The rows come from 6 hidden closed curves, with some noise, and rows from the same curve form a group. Each curve winds through 8 dimensions. The rows are also pushed far along 5 directions, which tell nothing about the answers.
In the rows, 128 means zero.
Known rows, each followed by its group:
[116 148 135 138 104 139 116 138 135 142 143 109 142 117 103 122 114 137
 127 111 160 169  77 157 157]
Z_889
[142 124 139  90 159 113 120 107 102 104  87  97 157  94 110 119 118 117
 129 119  99 112 146 117 122]
Z_687
[133 116 111 131 124 120 141 118 152 144 138 127 126 185 142 130 115 116
 143 147 113 122 139 129 104]
Z_687
[114 133 135 130 125 138 129 138 119 138 120 119 121 120 141 131 120 137
 114 115 118 119 112 122 123]
Z_889
[139 141 124 122 149 173 136 151 106 127 126 134 137 134 124 149 118 134
  99 125 101 110 135 124 120]
Z_920
[ 92 122 126 167  87 104 133 139 157 137 143 115 117 110 137 117 129 148
 136 125 130 111 114 133 131]
Z_889
[124 139 129 143 132 119 118 153 144 153 147 105 153 138  97 134 105 139
 132 117 138 136  83 164 132]
Z_844
[116 139 105 160  92 128 119 126 150 132 164 154 110 102 119 107 120 160
 122 132 139 138  99  97 144]
Z_995
[142 126 121  54 145 141 121  48 111 101  84 120 125 135 121 107 129  92
 142 147 103 137 173 103 102]
Z_995
[120 115 108 177 117 125 154 191 145 108 176 149 118 129 128 161 138 146
 117 139 119  98 155 160 112]
Z_687
[133 112 121 153 129 104 131 155 145 158 148 121 144 176 148 131 110 135
 150 126 140 117 113 140 137]
Z_534
[143  99 144 106 141 129 145 103 125 120  97 136 123 157 161 131 148  99
 135 146 119 107 183 102 111]
Z_534
[145 120 155 106 163 118 120 139  89 126 105 122 169 113 134 141 113 120
 127 106 149 140 108 144 146]
Z_920
[188 129 149  91 173  93 128 119 130 180  94  89 143 252 151 138  95  85
 155 130 140 164 109 137 128]
Z_920
[130 122 145 108 166  96 136 141 120 132 102 112 109 166 154 158 126 120
 130 127 122 105 132 152  97]
Z_920
[152 133 130 114 163 110 120 148 122 144 120 106 137 154 119 140 115 119
 132 116 118 130 114 142 119]
Z_995
[147 140  77 131  90 157 128 112 141  94 169 164  88 129 109 106 148 125
 129 154 115 155 182  99 131]
Z_844
[ 92 128 137 177 107  97 142 152 169 147 145 130 100 143 150 145 128 161
 125 135 149  98  90 144 121]
Z_995
[131 125 112 116 142 153 139 120 112  95 117 139 111 104 132 126 151 127
 114 136  87  95 174  96 113]
Z_920
[136 110 142 107 121 117 122 110 130 139 111 108 127 158 142 109 132 106
 152 126 144 138 148 120 136]
Z_889
[107 116 113 114 122  95 114 105 139 134 134 127 112 154 143 118 126 125
 165 135 145 129 134 150 114]
Z_844
[136 126 120 139 146 140 136 152 148 141 146 132 115 181 126 147 139 127
 131 141 128 107 142 144 113]
Z_844
[153 126  95 111 125 152 138 117 117  87 147 152 110 140 126 122 134 122
 128 148 116 139 174 106 129]
Z_534
[120 120 121 130 106  78  98  96 158 155 134 143  85 157 152  92 136 138
 164 141 162 129 131  95 134]
Z_920
[133 127 126 134 116 135 121 110 148 148 134 133 124 153 128 106 138 124
 145 135 148 138 125 107 147]
Z_534
[ 76 109 156 139 121 103 115 118 138 119 102 133 122  33 128 130 156 145
 120 115 134  88 119 124 106]
Z_995
[155 123 113 136 115 125 149 116 150 120 132 134 119 162 136 123 118 126
 124 156  99 115 161  87 118]
Z_995
[127 111 110 129 124 127 145 107 148 120 150 139 116 184 140 117 135 125
 152 162 136 112 161 123 125]
Z_844
[124 153 118 145 120 140 120 129 144 150 161 114 151 153  90 110 112 142
 139 130 151 150  85 152 162]
Z_534
[127 141 110 152 109 131 120 137 120 116 151 132 135  77 111 104 128 151
 126 114 131 142 103 110 168]
Z_920
[100 128  90 163  71 119 107  88 172 130 163 148  98  84 115  66 162 146
 161 136 145 142 120  84 159]
Z_920
[151 152 103 135 106 152 138 120 143 131 141 120 109 163 117 108 122 127
 120 143  98 140 141  94 137]
Z_534
[157 164 133  98 143 147 120 104 123 140 102  83 141 166 100 108 114 115
 131 127 115 148 115 121 154]
Z_995
[104 134 149 110 132  92 126  92 138 151 105 102 101 178 156 115 129 123
 155 134 154 128 105 143 130]
Z_534
[ 82 118 148 141  99  88 127  83 160 141 109 124  91 117 160 104 154 135
 148 137 149 112 115 110 128]
Z_687
[134 158 132  72 146 164  93  78  85 109  87  95 167  62  76  84 115 129
 122 107 111 139 116  98 160]
Z_534
[140 109 126  99 146 126 132 113 104 126 109 126 131 152 153 123 135 100
 143 130 110 124 171 123 116]
Z_995
[129 112 159 121 138 127 112 133 117 122  97 142 142  51 117 141 143 123
 102 113 119 114 142 108 106]
Z_920
[117 122 154 142 151 102 133 159 127 158 110 101 154 130 140 153 106 135
 120 109 121 104  86 154 113]
Z_687
[148 149 106 124 119 152 129 121 132 113 144 108 147 150  95 110 114 127
 137 136 124 146 133 132 160]
Z_534
[162 169 100 122 135 165 128 162  98 106 149 112 140 132  90 129 100 141
 104 119  95 144 131 133 153]
Z_844
[140 138 119 124 120 119 121 127 119 122 126 125 108 130 133 112 129 131
 129 127 118 132 147 107 139]
Z_844
[157 121 147  68 182 127 114 103  96 121  80 113 132 143 129 126 134 103
 134 127 119 116 160 110 117]
Z_844
[136 103 151 117 158 111 140 153 104 111 111 135 148 100 138 168 122 116
 110 117 118 117 138 149  96]
Z_995
[149 144 130 134 155 117 132 148 150 166 129  94 142 188 113 143 102 126
 129 126 119 129  83 149 121]
Z_687
[129 147 114 125  94 159 122 119 131 110 148 125 127 107  93 109 127 129
 124 126 138 169 122 128 152]
Z_889
[133 111 146 122 139 127 134 121 123 120 123 141 134 120 130 131 137 121
 124 135 143 126 137 119 126]
Z_844
[153 131 118 139 133 153 133 164 115 115 145 132 168  88  91 146 111 127
 100 116  99 138 129 135 125]
Z_995
[150 133 112 107 146 175 143 138 101  89 125 134 129 107 106 140 146 110
 102 132  78 120 185 123 108]
Z_995
[146 130 151  64 165 115 117  81 125 145  68  99 117 200 142 129 122  97
 144 143 120 113 160 124  99]
Z_920
[ 97 127 130 135  97 109 110 105 144 126 119 109 123  68 113  96 135 140
 138 117 126 120 118 113 134]
Z_889
[113 123  97 151 104 163 154 135 141 111 159 153 120 143 136 139 132 133
 121 149 107 112 157 135 113]
Z_920
[141 119 150 109 139 157 147 132  97 109 106 148 128 122 147 155 135 109
  97 130 115 129 161 122 111]
Z_687
[139 135 106 118 118 141 130  98 137 141 136 134  99 197 149 101 129 123
 147 151 127 131 153  97 139]
Z_844
[124 119 134 120 158 153 149 148 103 109 123 130 150 127 132 158 125 128
 111 130 109  94 148 150 111]
Z_534
[120 124 125 142 109 123 141 128 141 111 138 129 119 124 127 125 138 132
 128 142 123 116 153 129 126]
Z_844
[113 100 105 140 107 105 145 102 166 131 143 148 102 163 156 122 137 119
 152 158 117 109 158 115  93]
Z_687
[135 131 109 127 138 136 134 139 114  95 145 147 102 114 126 132 142 136
 119 135 116 121 155 119 123]
Z_995
[ 97 101 146 155 123  93 136 134 175 159 131 145  95 156 161 150 154 129
 141 141 157 103 118 144  92]
Z_995
[153 126 124 148 128 128 131 156 137 130 145 130 142 125 110 132 125 129
 119 127 122 132 129 120 136]
Z_534
[131 111 138 139 144 131 147 168 105 102 128 155 108 102 153 157 149 135
 100 129 112  91 171 118 110]
Z_844
[139 137 153 117 164 126 126 147 105 124 101 112 138 107 123 144 127 133
 110 110 127 119 106 130 134]
Z_889
[108 118 143 123 103 133 118  92 127 123 101 129 152  60 119 109 130 124
 122 121 121 127 130 102 128]
Z_995
[ 96  82 158 142 109 104 151 122 140 117 104 150 105  96 180 145 164 117
 123 136 130  93 168 116  93]
Z_889
[101 100 171  79 160  97  98  77 100 129  57 119 123  77 159 108 155 118
 147 111 145  94 138  98 119]
Z_534
[165 129 105  91 128 141 129  86 143 123 116 118 120 177 112 110 127  91
 141 153  93 144 180 101 103]
Z_687
[141 157 116 114 120 105 109 113 145 173 122  92 105 209 136 107 104 122
 154 127 130 157 102 132 137]
Z_844
[175 136 160 119 174 135 152 168 100 121 100 104 156 139 122 167 111 116
  90 119 100 123 127 132 125]
Z_687
[ 96 113 175  89 142  92 108  94 108 143  71  97 164  89 138 131 112 114
 141 100 153 136  88 160 117]
Z_534
[ 93 125 153  94 136 117 114  90 119 127  77  97 125  93 135 117 135 124
 134 115 123 105 121 128 113]
Z_889
[ 75  79 161 186 116  81 156 164 148 144 123 151 113 109 201 161 152 146
 126 127 144  63 128 139 103]
Z_889
[121 143 117 114 117 172  96 118 109 116 134 113 167  61  74  92 120 141
 127 103 134 143 112 120 166]
Z_889
[134 160 131 140 135 114 132 157 149 169 141  94 108 215 129 142 107 135
 134 126 145 148  77 171 137]
Z_687
[ 96 130 115 166  99 143 134 134 141 114 174 158 128  79 102 121 142 152
 117 138 134 124 123 134 133]
Z_534
[163 131 102 120 147 134 158 152 117  93 139 136 102 166 137 154 124 120
 110 148  81 115 179 121  98]
Z_920
[101 118 168 125 117  92 114 119 124 162  95 115 137 114 155 132 118 122
 134 107 156 140  93 148 124]
Z_844
[116 101 113 149 108 119 136 145 142 118 143 138 137 107 138 137 126 132
 132 127 115 108 147 131 108]
Z_534
[132 126 132 130 121 112 136 129 149 132 120 123  90 150 138 134 147 118
 126 138 115 119 156 119 105]
Z_687
[116 124 105 139  91 113 136 116 140  94 144 147  98 102 131 120 133 137
 125 147 107 117 170 111 109]
Z_920
[ 87 113 137 181 100 117 120 150 160 147 150 143 128  80 130 124 149 155
 133 118 159 106  97 132 139]
Z_889
[108  84 132 130 134  83 141 125 136 115 119 156  88 120 178 146 154 123
 135 141 118  85 172 115  76]
Z_995
[126 141 123 130 112 144 127 126 144 135 131 118 110 134 116 122 130 128
 120 127 119 138 121 121 123]
Z_889
[135 136  99 152 113 156 123 168 133 111 174 127 139 102  85 122 126 147
 122 121 125 132 131 136 148]
Z_889
[100 116 152 119 108  80 120  81 145 137  99 107 127 117 142 108 131 119
 153 129 151 134 112 132 128]
Z_687
[138 112 106 138 132  91 152 141 162 133 151 117 105 230 151 142 126 115
 161 160 123 108 166 160 103]
Z_687
[138 110 120 134 127 131 137 135 117 122 136 146 148 124 141 134 113 129
 123 130 115 119 144 114 122]
Z_995
[155 125 129 120 137 142 138 125 122 117 137 137 137 146 118 128 124 120
 121 141 133 140 140 114 136]
Z_844
[142 120 122 115 121 132 124 107 113  99 121 146 131  78 121 116 131 123
 119 128 118 142 145  91 130]
Z_889
[181 137  86 116 131 157 158 124 113 110 145 130 131 208 141 121 102 113
 131 154  85 138 173 100 138]
Z_920
[122 114 148 126 135 134 126 130 110 101 116 151 144  55 123 139 146 130
 111 117 145 130 126 123 133]
Z_889
[138 111  96 144 117 138 150 140 133 110 160 170  93 151 155 135 139 130
 121 153 104 111 179  98 105]
Z_687
[144 129 159 109 170 131 159 156  93 119  94 101 152 157 149 175 112 109
 108 118 114 122 122 170 118]
Z_920
[153 142 136 102 129 159 126 119  97  90  98 131 137  63 100 129 125 121
  86 124  85 131 165  91 120]
Z_920
[108 156 139 137 116 102 113 124 150 158 128 104  96 147 125 116 127 144
 138 120 158 148  71 143 143]
Z_687
[116  92 149 132 106 108 143 122 125 105 107 146 122  84 162 141 145 115
 122 128 128 119 162 115 108]
Z_534
[103 135 120 166  87 105  98 131 162 151 167 138 122  83  98 101 129 155
 139 117 165 156  75 128 150]
Z_844

New rows. What belongs after each?
[145 131 116 142 147 179 148 172 113  96 151 158 137  98 108 163 137 137
  87 129 109 117 140 129 120]
Z_889
[122 131 122 142 124 140 140 149 119 123 144 143 102 130 142 138 146 130
 117 127 122 131 139 135 124]
Z_995
[106 127 139 127 105 120 118 115 119 136 115 117 151  95 129 116 109 132
 129 114 127 134 112 133 135]
Z_844
[106 129 151 141 142 119 123 142 129 150 135 122 155 109 109 141 121 137
 122 117 146 129  82 164 125]
Z_534
[113 125 130 164 130  92 139 149 178 168 145 116 106 183 142 146 129 136
 140 137 139 112  91 153 106]
Z_687
[121 119 115 108 132 128 139 103 135 120 117 130  92 159 149 128 149 109
 138 147 102 110 173 120  91]
Z_995
[134 134 154 107 151 152 126 121  81  99  92 124 178  53 114 135 116 132
 100 107 123 129 110 121 151]
Z_889
[141 101 115 151 107 166 170 164 118  63 144 163 147  62 119 163 140 120
  85 140  77 105 203 119  98]
Z_534
[149 153 126 117 136 155 109 130 132 122 126 124 135 104  76 126 133 127
 112 125 123 144 124 124 132]
Z_920
[111 114 170 117 154  90 112 132 109 135 103 116 148  99 138 135 130 130
 140 105 174 127  93 156 144]
Z_534
[133 142 115 124 117 149 127 105 110 118 140 135 135 111 112  98 119 137
 119 135 111 136 133  95 148]
Z_534
[121  99 134 137 124 128 156 161 113 108 121 136 143 129 169 167 117 123
 120 123 122 107 150 155 110]
Z_534
[140 119 132 114 132 130 119 119 118 133 121 126 154 120 119 121 127 107
 137 120 132 151 132 133 132]
Z_995
[ 63 115 102 203  70  78 122 140 192 137 183 150  73  93 139 104 161 174
 154 139 151  93 113 126 126]
Z_687
[121 121 100 142 134 145 137 142 133 122 156 145 129 138 131 134 135 135
 136 134 124 114 133 137 125]
Z_920
[135  97 160 104 150  98 132 122  96  93  87 131 150  64 140 145 139 107
 120 117 125 122 154 128 112]
Z_920
[128 143 122 132 131 120 128 145 147 173 133  77 135 211 132 124  94 132
 148 122 123 122  92 156 133]
Z_889
[193 160 117 111 153 168 133 140 117 125 138 111 164 177  85 133 100 115
 117 131 126 174 111 132 162]
Z_889
[145 128 155 103 154 144 123 141  93 101 103 137 148  83 109 155 127 122
  97 118 127 130 145 135 122]
Z_920
[128 106 118 157  93 151 159 156 137 100 159 146 123 132 138 139 141 124
 119 143 122 121 180 132 126]
Z_889
[140 143 108 125 109 159 129 107 135 107 132 125 138 114  95 107 132 123
 125 138 108 140 148 112 140]
Z_920
[114 148 110 122 119 134 119 105 151 160 137 102 117 191 127 110 109 132
 153 133 138 140  90 142 136]
Z_889
[151 143 128 124 155 111 136 137 139 146 122 100 114 203 137 134 118 125
 139 135 128 125 111 135 135]
Z_889
[ 98 124 172 109 151  90 126 124 112 141  86  95 134 124 153 144 118 127
 132 109 145 115  92 165 117]
Z_534
[105 118 120 159  91 108 127 123 145 128 161 155 102 113 144 109 136 148
 136 138 155 134 121 110 142]
Z_844
[139  99 127 116 148 141 138 130 113  86 118 158 132  80 125 147 158 111
 114 135 106 104 187 113  99]
Z_920
[139 151  84 153 111 145 105 129 169 144 178 135 119 142  81  97 137 142
 147 135 143 153 105 119 156]
Z_920
[125 141 110 118 134 148 125 114 131 135 140 116 137 161 113 115 117 132
 143 135 129 126 120 138 139]
Z_534
[109 125 116 139 108 125 117 110 146 162 147 127 139 164 140 104 113 136
 159 129 156 137  98 132 149]
Z_534
[136 127 107 124 117 127 140  84 148 119 121 131 125 145 134 111 125 120
 138 153 102 121 147  93 120]
Z_889
[125 123 145  95 141 115 114 121 111 133 109  95 132 147 133 119 121 118
 149 113 151 138 122 149 137]
Z_889
[130 101 123  98 146 132 138  95 100  83 107 142 140  96 140 120 136 118
 131 141 104  95 183 100 114]
Z_687
[134 158 156 109 160 155 106 147 109 146 102 109 149 115  96 146 114 138
 100 106 131 126  95 146 132]
Z_920
[143 148  95  82 103 145 108  54 124 102 117 122 122 133 101  76 113 120
 145 151 105 145 173  85 137]
Z_920
[141 137 107 109 121 123 117  93 110 102 125 122 128 103 121  86 126 128
 145 127 119 147 136  92 158]
Z_920
[161 154  91 140 105 165 150 118 144 111 175 150  97 183 110 112 133 126
 120 164 116 158 156 100 144]
Z_534
[111 120 149 122 126 115 119 125 123 149 105 113 118 123 152 120 128 129
 130 112 136 119 113 119 126]
Z_889
[122  96 166 132 142  73 158 143 137 158  95 114 122 189 196 172 120 103
 134 129 129 111 128 159  85]
Z_920
[176 158  75 116 117 210 155 117 121  74 150 129 143 131  74 119 124 112
 102 152  63 148 183 102 136]
Z_920
[136 145 127 158 149 166 145 194 129 140 162 126 142 170 115 165 121 145
 111 121 146 124  94 174 146]
Z_889
[102 123  87 168 108 136 136 145 160 134 176 149 110 143 132 125 139 149
 142 140 128 107 125 139 123]
Z_920
[116 134 158 108 150 125 119 125 116 125  95 111 130  92 116 141 142 121
 117 112 134 127 113 148 119]
Z_995
[139 152 130 117 133 143 103 112 117 140 128 116 177 107  91 110  99 134
 134 109 159 173  62 136 174]
Z_889
[123 132 150 117 155 158 117 132 107 134 109 130 149  91 111 135 136 131
 108 112 130 119 112 126 129]
Z_534
[ 79 140 108 160  71 159 127 107 134  96 157 172  94  27 117 105 151 163
 100 131 125 132 114  91 137]
Z_687
[151 139 105 172 106 173 153 178 130 119 173 143 144 147 122 138 116 145
 107 132 122 133 132 125 162]
Z_534
[124 112 155  83 142 103 120  65 115 120  87 131 111 123 148 107 149 103
 144 139 142 134 152 101 118]
Z_534
[140 107 160 127 165 118 154 153 119 126 111 132 134 136 138 169 139 111
 104 135 110 102 153 139  89]
Z_534
[106 126 151 131 114  93  91 113 123 130 115 125 148  33 105 105 134 139
 137  98 166 155  80 128 154]
Z_920
[133 150  99 164 100 173 143 146 139 133 184 156 121 143 108 125 121 146
 104 143 117 147 117 116 140]
Z_534
[142 100 155 100 170 136 136 144  89 123  94 121 176 125 142 161 115 106
 118 116 111 102 157 148 105]
Z_687
[118 128 126 113 125  99 135 110 131 125 120 106 116 159 142 126 114 123
 144 136 122 127 127 144 114]
Z_534
[130 135 132 134 120 153 116 138 113 122 130 139 134  64 103 121 150 126
 109 110 123 148 128 116 139]
Z_995
[ 76 104  98 170  80  91 148 116 160 127 167 158  77 142 186 116 148 143
 159 145 143 118 125 131 116]
Z_920
[138 127 126  98 163 123 110 117 106 127 111 116 129 130 125 114 137 121
 144 120 125 118 140 121 132]
Z_995
[183 146 107  96 137 161 135 101 131 101 126 122 149 156  83 122 108 107
 119 152 101 154 153 104 130]
Z_995
[166 146 117 115 130 114 127 101 146 135 122 104 114 180 116 102 121 116
 142 145 115 147 133  97 142]
Z_687
[196 182 100 135 139 179 143 156 121 153 154  94 172 220  94 122  67 133
 114 129 103 167  86 122 182]
Z_889
[116 124 134 144 125 154 137 154 125 133 140 131 164 112 114 150 113 135
 109 121 123 119 114 156 121]
Z_844
[126 127 143 130 134 153 149 133 126 132 115 121 141 142 131 144 129 120
 110 135 108 110 139 134 115]
Z_534
[114 111 105 163 112 114 123 152 155 131 167 162  96 135 141 127 157 141
 146 139 146 110 155 131 123]
Z_844
[120 113 138 183 115 111 149 190 139 130 153 139 128 114 146 156 130 148
 112 121 138 110 116 143 131]
Z_889
[138 129 100 147 127 103 127 139 165 151 156 123 101 205 136 120 125 137
 156 149 129 109 138 127 125]
Z_920
[108 101 161 108 151 108 117 143 113 137  96 106 138  98 140 145 130 119
 128 103 132 105 125 150 100]
Z_889
[114 124  99 154  97 143 133 125 146 141 168 147 129 154 137 110 119 142
 143 140 137 129 123 122 143]
Z_534
[ 99 132 121 147 126 148 121 142 122 119 143 158 100  86 134 131 152 157
 112 123 133 102 124 116 128]
Z_920
[155 166  95 129 104 205 133 115 123 104 151 126 148 108  69  97 115 138
  98 140  87 143 145  85 160]
Z_844
[134 149  98 151 107 158 140 142 130 131 168 128 135 168 124 114 105 147
 129 137 126 137 117 128 162]
Z_534
[115 131 134 127 137 127 125 129 110  98 113 135 112  64 128 126 145 146
 109 118 117 105 128 106 127]
Z_889
[ 99 109 130 123  93  91 123  93 142 138 119 108 119 140 157  98 123 124
 165 130 144 128 131 126 133]
Z_889
[144 105 131 122 144 113 141 133 119 138 121 129 151 167 157 141 104 117
 136 133 120 116 139 128 116]
Z_995
[157 132  99  91 137 133 120  76 150 129 123 109 124 193 108  96 127 102
 163 156 114 135 164 111 124]
Z_687
[136  97 137 118 135 140 126 125 108 105 113 150 156  67 126 133 138 115
 115 122 117 116 163 104 116]
Z_534
[105 118 117 142 123  88 102 130 150 149 148 136 102 140 141 111 144 142
 167 126 168 119 119 140 136]
Z_844
[ 99 114 137 151  99 105 119 128 126 110 128 145 116  38 136 112 146 150
 121 113 138 119 122 101 138]
Z_889
[132 148 106 134 109 152 112 124 119 127 147 131 141  80  93 100 109 148
 111 117 104 142 108  95 144]
Z_534
[130 110 133 110 151  95 109 112 125 138 113 117 130 138 137 111 141 116
 163 123 146 123 137 130 132]
Z_995
[115 124 114 153 128 104 131 143 137 134 152 125 128 130 139 125 131 137
 150 119 146 136  91 148 145]
Z_920
[105 143  89 142  83 146 114  96 147 101 171 157 103  57  81  91 144 148
 121 141 117 147 131  98 126]
Z_534
[139 123 136 120 153 130 118 162 107 132 128 127 148 121 119 150 117 127
 120 112 130 128 127 152 120]
Z_687
[113 119 120 169 102 128 141 158 155 119 168 172  93 133 138 150 150 145
 119 148 148 116 151 139 115]
Z_920
[133 177 104 132 100 176 109 100 134 150 164 125 141 137  75  81 107 144
 125 131 140 181  77 109 179]
Z_534
[164 143 147 109 157 159 136 148  89 121 116 113 172 112  98 146  93 125
  87 113 103 143 108 123 133]
Z_844
[135 127 137 123 146 122 129 139 102 144 116 116 154 145 150 131 104 130
 130 113 131 129 104 133 145]
Z_920
[123 102 156 133 152  89 135 150 123 123 115 130 132 118 152 154 142 122
 135 121 151 114 127 156 119]
Z_920
[146 153 137 129 149 141 129 144 110 160 133 101 166 172 118 126  89 136
 124 118 133 142  81 143 161]
Z_534
